There are 3 ways to turn a row about zero (a turn may also mirror it). The second row of each pair is the first, turned, with some noise.
Known pairs, each followed by its turn:
[ 20  25  -8 -32]
[ 30 -33   9   0]
z101

[  0 -25  19  -4]
[-19  -4 -26  -8]
z101

[-15  -1   2   9]
[17 -5 -3 -5]
z370

[ 4  6 11  3]
[ 1 -5 11  4]
z370

[ 13  -6  -3 -27]
[-2  6 16 26]
z467

[-31  -6  17 -11]
[-22  -7 -13  24]
z101

[  2  15   1 -10]
[15  7 -2  9]
z467

[ -6 -18   7  -6]
[-19  -5 -11  -2]
z101

[ 20  22 -26 -25]
[ 25 -29  25  -7]
z101

[-21 -34  -1 -13]
[  5   4  -9 -42]
z370

[0 1 3 7]
[ 4 -5  0  4]
z370

[ 0 16 11 25]
[ 12   6 -11 -27]
z467

[ -7  -1   3 -21]
[ 9 -8  9 17]
z467

[-25   4  -8  -3]
[ 22  12 -10  -4]
z370

[ 2  4 -6 -6]
[ 2  2 -3  9]
z467

New pairs. What belongs after each?
[ 17  12   0 -22]
[-18  18  12   7]
z370

[-8  7 -4  1]
[ 1  0  8 10]
z101

[-10  -7  19  -2]
[  8 -14  14  -9]
z467

[-4 13 -6 -6]
[  8   2 -10  10]
z467

[ 14 -36   5 -11]
[-24 -10   1 -31]
z370

[-36 -10 -20  -3]
[ 23  12 -27 -17]
z370

[-11  -6  25 -25]
[ 18 -18  27  10]
z467

[  2   4 -22 -15]
[-10  19 -16   3]
z370

[ 10 -12  14  -1]
[-5  2 20 -7]
z467

[-10   4   3   0]
[11  4  2 -1]
z370

[-7 19 -4 12]
[ 11   4 -17  -8]
z467

[-4  0 -2  2]
[-2  2  3  1]
z101

[-19   1   2  -7]
[-11  -4   2  17]
z101

[10 -3 -1  9]
[ -8 -10  -2   5]
z370

[-25  -2  11  -1]
[ 23   2   5 -11]
z370

[-25  17  -3  15]
[30  0 -9 11]
z370

[ -3 -25   2  -8]
[ -6  -4  -4 -27]
z370

[ -6   3  36 -13]
[  1  -9 -32  20]
z101

[-10  -4   5   4]
[ 9 -5  1 -8]
z370

[-6  5 -2  0]
[ 7  6 -2  3]
z370

[-20  -5   5  31]
[-15  33   0   9]
z101

[  3  10 -23 -11]
[  7 -13  23  -2]
z101

[ 17  -3   6 -24]
[ 2 11 21 18]
z467

[22 36  0  1]
[ 22  34 -12   0]
z467

[  2 -16  11  12]
[-12  -4   9 -16]
z467

[ -2 -14  10   8]
[ -6  -7  10 -13]
z467

[  9  -3 -19   5]
[-16  10 -11   6]
z467

[-17  27   1 -14]
[ 11 -12   6  30]
z101

[-7 -5 -7  5]
[-5 -8 -7  0]
z467

[10 13 -1  6]
[ 4 16 -7 -5]
z467

[-12  10   1 -25]
[ 18 -10   4  21]
z467

[  4 -14 -12   3]
[ -9   2   8 -14]
z101

[-19   7  11 -36]
[ 25 -18  15  24]
z467

[-3 -1 -4 29]
[ 10 -21 -12   8]
z370

